The rows of a group lie close to one hidden flat surface of 14 dimensions, which may be shifted away from zero. Surfaces can cross.
In the rows, 128 means zero.
Some rows, each with its group after it:
[102 118 141 120 157 166 107 158  70 114 115 159 134 102 139 195 104 141]  q_797
[120  79 156 155 137 119 118 153 140 105 159 140 156  91 160  77  57 104]  q_981
[142 121  96 177 153 162  96  81  65 104 141 106 101 121 164 105  75  89]  q_981
[174 142 156 136  90  92  64 118  37 156 121 175  91 104 124 139 125 118]  q_981
[167  85 116 147 151 113 135 163 163 134 146 137 223 126 119 110 177 149]  q_698
[171  98 125 114 140 155 137 124  82 145  79  99 166 181 166 162 169 157]  q_65
[162  32  90 125 105  92 107 194  89 107 140 174 132  76 115 124 105 207]  q_797
[134 106  82 145 163 152 156 111  77  92 120 135 104 109 146 124 104 165]  q_186
[ 95 108 168 118 178 102 165 118 136 112 162 120 131 117 147  95 159  74]  q_981
[116 161 126 145 120 112 136 166 116 107  93 137 134 158 113 122  85 145]  q_186
[ 87 155 133 119 114 174  66 171 141 117 100 131 222 134 141 167 147 168]  q_186
[134 144 135 181 147 198 142  80 118 161 164  87 160 112 133 122 134 115]  q_186
[130 121 138 108 106 138 129 163 151 108  89 128 171 166 147 140 136 190]  q_981
[100 122 121 141 121 124 135 142 159 160  95 119 115 176  96 133 139 112]  q_981
[174 188  76  91 160 117 115 139 105 120  84 162 129 203 150 137  92  95]  q_698
[124  87 149 184 143 134 204  95 158  96 114 108  88 158 150 106 131 151]  q_797
[168 104  89 203 129 145 145 148 175 164 183 166 125  97 157 171  98 134]  q_797
[ 87 163  63 113 141 148 135 170 146 176 110 156 102 181 122 193 125 126]  q_797
[168 158 178  92 118 130 154 121 190 148 128 156 121  87 112  89 117 143]  q_65
[170 198 119 128 156 146 145 125 138 152 160 146 132 203 133 199 172  98]  q_698
[121 173 136 106 125 117  90 155 151 114  92 117 166 128 124 164 165 107]  q_981
[115 161 143 112 151 134 181 127 150 150 112 127 147 153 184 164 156 129]  q_797
[110 143 103 105 117 147  69 171  97 132 119 123 179 178 138 161 141 142]  q_65
[145 137  91 127 168 172  90  90  97 145 126 112 170 119 159 159 105  70]  q_65
[141 121 160 146 151 185 104 131  94 116 135 115 145  74 142 134  77  98]  q_797
[130 113 129 239 107  89 147 138 141 112 123 120 148 147 125 114 104 127]  q_186
[170 171 167 107 110 151 124 120 120 106 116 127 127  84  91 122 124 152]  q_797
[143 142 175  97 147 159  97 110 125 170 140 153 144 171 112 115 165 110]  q_698
[105 128 166  94 134 170 117 113 110 123 148 117 166  91 163 155  84 133]  q_797
[131 145 132 120 148 158 129  98 128 144 140 119 126 127 116 129 124 101]  q_698
[111 143 214 140  91 154 111 144  99 162 128 124 184 127 112 129  76 143]  q_797
[123 128  89 116 153 105 183 160 117 124 114 149  91 110 128 119  76 125]  q_698
[ 95 150  93 120 138 108 128 101 175 105 103 120 129 147 127 150 151 121]  q_981
[144  60 120 158 172 148 108 135  66 110 117 114 126 150 128 196  58  69]  q_797
[103 104  85 127 139 102 114 120  84 127  84 139  88 144 122 130 110 108]  q_981
[143 159 151 155  98 134 131 108 158 108 132 102 167  90 173 144 151 155]  q_797
[152 122 107 119 150 109 101 110  79 172 131 146 127 126  87 184 127  71]  q_698
[103 160  94  85 132  98 110 146 115 126  67 144 140 176 151 115 145 136]  q_65
[132 111 123 182 166 105 141 124 149  64  80 120 108 199 135  58 119 101]  q_698
[170 124 125  98 144 114 152 124 140 125  99 158 108 113  95 158 145 151]  q_65
[188  99 163 128 189  47 138 135  97 113 132 190 132 164 129 148 158  70]  q_698
[152 136  83 138 181 192 171  98 125 154 137 122 144 106 175  89 100 126]  q_186
[ 65 157 125 120 155 142 113 115 127 178 136 151  85 151 110  73 108  63]  q_65
[119 108 107 184  79 180 102  54 121 141 164 102 118 105 142 129 156 195]  q_981
[131 101 159 106 134  97 128  86 146  71 137 138 114  99 137 114 176 140]  q_186
[141 108 122 140  87  78 101 164 197 122 136 125 213 120  90 104 138 162]  q_65
[131 153 164 114  90 142 150 123 125 159 131 107 130 132 146 104 101 147]  q_698
[170 114 130 142 142 145 135  43 132  54 103  54 146 172 128 140  76 108]  q_65
[104 118 159 136 120 102 123 147  80  96 115 140 126 121  99 162 181 164]  q_186
[ 75 121 148 131 124 135 127  85 118 130 132 151 126 173 136 139 100 145]  q_186
[107 139 119 126 132 148 174 103 163 115 131 143  68 145 125 109  78 146]  q_797
[ 73 162  10 146  73 121  91 128 111 131 115 135 111 185 151 226 143 191]  q_981
[143 109  93 146 126 125 134 117 161  99 129 100  91 135  99 148 139 109]  q_797
[112 152 122 145 128 124 122  64 130 136 180 168  79 135 120 170  94 106]  q_186
[134 169 142 121  99 151 108  83 161 148 177 129 139 118 130 114 105 134]  q_186
[167 166 178 132 119 143 127 125 116 124  96 138  72 135 147 133 114 100]  q_65
[129 154 133 187 135 162 100  87 142 126 117 129 122  52 165 163 170 113]  q_65
[133  45 152 118 107 119 163 119 112 143 159 113 178 137 160 144  98 185]  q_797
[140 169 147 104 134 124  75 139 106  91 119 195 104 156 173 144  92 114]  q_698
[126 162  87 148 100 107 148  81 133 125  79 119  72 205 124  94 174 163]  q_981
[167 115 179  84 127 198 120 125 122 119 152 117 133 147 121 132  87 145]  q_65
[ 50 108 155 195 160 165 143 106 184  47 109 108 137 127 155 129 110 138]  q_186
[136 109 138 179 119 112 142 102  92 165 150 121 132 167  96 178 190 132]  q_186
[155 181 102 122 166 129 155 181 107 123 151 147 121  65 140 149 129  96]  q_698
[158 137  95 115 130  85 113  95  99 114 116 164 107 153 136 186  77 103]  q_65
[115 130 148 103 104 166 107 125 130  97 146 119 154 113 123 131 152 199]  q_186
[160 178  98 117 124 123 141 128 141 155 156 156 132 141 148 127  84 123]  q_698
[142 103 204  55 177 186 134 201  75 112 106 142 163 142 154 165 166 151]  q_698
[106 108 180 144 161 153 154 131 187 115  85 111 178 108 183 140 155 129]  q_65
[166 137 153 135 134 130 133  62  87 117 100  72 141 176 158 165  95  77]  q_698
[ 52  87 132 178 109 131 149 108 166 169 139  71 128 148 109  89 110 102]  q_981
[ 75  99 153 107 140 120 120 105 163 115 165 122 195 151 174 138 101 126]  q_65
[155 101 140  88 144  99 108  85 113 156 146 185 143 155 130 134 128 125]  q_698
[ 57 163 155  92 183 192 159 111 170 106 123 159 127 112 148 120  66 124]  q_186
[128 113 125 147 102 104  87 128 100  92 107 153 108 126 145 169 147 163]  q_981
[ 71  22 197 106 150 166 159 117 120 131 132 139  94 118 108 155  88 141]  q_981
[ 89 190 166  80 111 124 150  95 134 100  97 145  90 160 109 142  38 124]  q_797
[114 173 179 172 121 112  81 146  99 129 117 128 200 151 125 199  45  55]  q_186
[120 115 146 119 117  75 149 121 200 109 106 129 194 121 132 183 193 168]  q_65
[120 119 128 147  79 139 141  60 161 147 130 126  97 152 132 109 108 173]  q_981

New rows. What belongs after each?
[109 155 137 140 137 126 122 115  73  75 130 119 112 130  99 227 135 133]  q_186
[153 112 122 115 130  78 134 159 184  64 113 142 140 116 129 169 196 164]  q_186
[ 74  80 122 144  78 146 129 129 118 214 159  99 145 119 118  68 113 148]  q_981
[134  95  83 165 171 114 139 116 104 128 123 169 136 131 164 156 110 130]  q_186
[161 124 186 125 141 134 168  95 120 108 162 100 145 132 101 194 129 115]  q_186
[108 154 148 162 137 172 165  96 178 123 141 120  80 142 100 165 121 127]  q_797
[103 121  92 163 135  99 135 120 168 147 141 172 140 115 163 139 149 149]  q_186
[145  96 144 145 157 128 120 151 120 151 107 142 156  90 148 103 138 109]  q_65
[140 114 111  74 138 131  83 121 145 187 126 160 185 131  93 119 127 130]  q_698
[ 91 119  90 131 176 100 144  88 110  44 129 133  85 123 174 125 169 124]  q_981
[139 121 144 130 132 133 190 128 155  84 140 114  99 142  98 125 114 153]  q_186
[123  71 143 147 123 139 149 144 134  98 115 122  76 137  57 105 104 152]  q_797
[ 93 120 158  86 159  88 164 145 191  78 126 161 133  54 206 111 135 124]  q_797
[142 122 139 129 136 135 125 196  94 137 159 139 159 114 151  43 164 153]  q_981
[117 108 152 169 139  94 172 125 163 142 124 123 158 150 133 138 178 134]  q_186
[143 146 139 169 142 114 178 113  84 127  79 154  56 159 136  82  73 118]  q_797
[137 170 107 113 123 163 137 143 155 136 102 172  58 124 138 110  99 161]  q_65
[100  70 143 157  98 116  89 164 149  63 126 125 140 102  95 147 106 164]  q_797
[201 137 152 108 124 137 149 116  90 194 125 141 109 174 136 134 118 123]  q_65
[137 146  71 130  95  86 130 145 191 136 125 134 117 164 114 173 106 118]  q_797
[160 120 119  78 158 190 172 155 126 102  92 135 101 134 100 132 125 175]  q_797
[162 117 172 135 109 147 137 146 195  92 109 122 149 106 134  92  96 149]  q_65
[169 126 127 102 167 156 154 116 112  69  95 114  73  85 109 103 131 130]  q_797
[129 146 127 111 133 131 146  98 140 124 147 150 116 120 130 121 119 144]  q_186
[129 122 168  97 127 158 131 133 100 168 129 151 128 115 188 102 146 154]  q_65
[140 106  79 129 126 129 107 155 128 181 151 160 136 106 121  89 143 144]  q_981
[116 129 174 187 124  88  98 114 149  99 152 140 156  89 140 125  95  78]  q_186
[142 184 123 137  96 115 118 158 127 157 147 130 135 101 140 168 140 125]  q_698
[164  86 121 139 119 124  87 137 158 117 171 156 133 117 127 127 122 127]  q_186
[153 144 152 117 149  90 182 132  58 175 134 159 185  96 164 151 137 158]  q_186
[173 123 160 141 132 149 128 152 129  87  91 129  71 166  97 124  71 104]  q_65
[115 158 187 136 126 155 142 138 145  73  81 115  97 116  71  93 120 153]  q_797
[147 138 111 158 116 153 120  91 116 108 130  78 128  90 136  45 171 161]  q_186
[131 195 142 191 106 103 156 112 147 147 134  99 166 123 128 144 126 118]  q_186
[131 171  82 160 122  98 112 118 118 148 136 152 152 109 146 208 178 131]  q_186
[117 171 218 103 138  84 186 108 127  61 124 119  97 130 178 164 116 102]  q_698
[114 177 133 126 109 122 132 118 158  85 116 130 183 126 174 127 105 164]  q_186
[129 118 136 105 111 135 141  87 164 171  85 116 107 153  88 107 146 143]  q_981
[209 111 163  82 142 146 130  90  70 170 162 108 157 121 115 139 173 122]  q_186
[127 143  82  92 149 134 150 149 169 126 127 144 116 112 148 146 144 147]  q_797
[155 125 148 169 126 115 116  91 142 126 144 162  78 122 111 102 125  99]  q_981
[101 170 116 104 134 121  85 116 131 121 163 129 158  60 144 171 202 114]  q_981
[123 118 141 177 123 121 138 121  38 110 105 120 118 156 119 101  88 132]  q_186
[116 122 171 113 103 105 121 121 148 107 143 136 138  90 124 151 104 144]  q_797
[133 154 123 128 121 162  44  70 117  92 127 109 134 129 145 126 116  99]  q_186
[150 128 172  91 120 138 102 113 116 104 131 110 170 104 128 172 172 147]  q_65
[ 90 150  85  95 108 142 136 155 158  98 118 145 142  91 138 181  97 191]  q_698
[ 82 125 147 136 162 208 138 138  97 103 146 107 108 159 144 145 125 137]  q_981
[ 93 118 185 121 151 153 125 137  89 106 113 128 146  94 148 159 130 126]  q_797
[111 158 101 115 120 153 141 105 153 136 138  97 123 102 163 102 160 141]  q_797
[217 128  42 155 164 161 133 182 114 142  96 142 133 104 168 142 143 131]  q_797
[117 193 104 151 120 127 133 101  61 143 133 139 103 128 125 147  98 135]  q_186
[136 139 158 147 107 103 155 143 104 157 124 206 120 130 158 118  56 172]  q_797
[ 82 171 116 119 109 144  88 125 143 124 117 124 148 127 165 114 165 145]  q_65
[111 112 133 117 140 114 102 169 139 127 118 109 128 113  85  93 117  77]  q_797
[120 148 153 130 123 159 108  93 108 127 157 131 122 103 120 168  67 111]  q_797
[101 126  88 139 141  96 101 130 151 147 106 131 113 118 103 100 116  74]  q_981
[134 146 189  88 159 139 122 130 145  90 117 143 143 174 148 169  91  89]  q_698
[138 177 124 120 129 137  81 142 108 129 108 165 127 138 206 173  70  86]  q_65
[159 184 124 143  84 139 110 146 170 142  91 130 119 137 153  85 102 134]  q_65
[124 121 108 113 114 127 132 110 155 180 153 145 136 138 127 117 116 132]  q_981
[ 80 143  95 124 140 114 147 141 108 169 121 157 110 121 175 135 152 122]  q_797
[ 82 153 148 162 130 103 189 163 131 115 104 142 196  85 172 118 134 188]  q_186
[ 84 153  96 149 145 159 134 137  81 133 123 156 126  81 139 136 129 177]  q_186
[ 78  55 103 123 142 209 135 140 108 170 125 108 123 122 110  87  93 166]  q_981
[151 151 153 103 153 160 113 107  87  76  96  77 165 111 140 120 163 123]  q_186
[ 72 100  87 157 123 162 118  86 117  79 125  70 131 151 181 124  73 130]  q_797
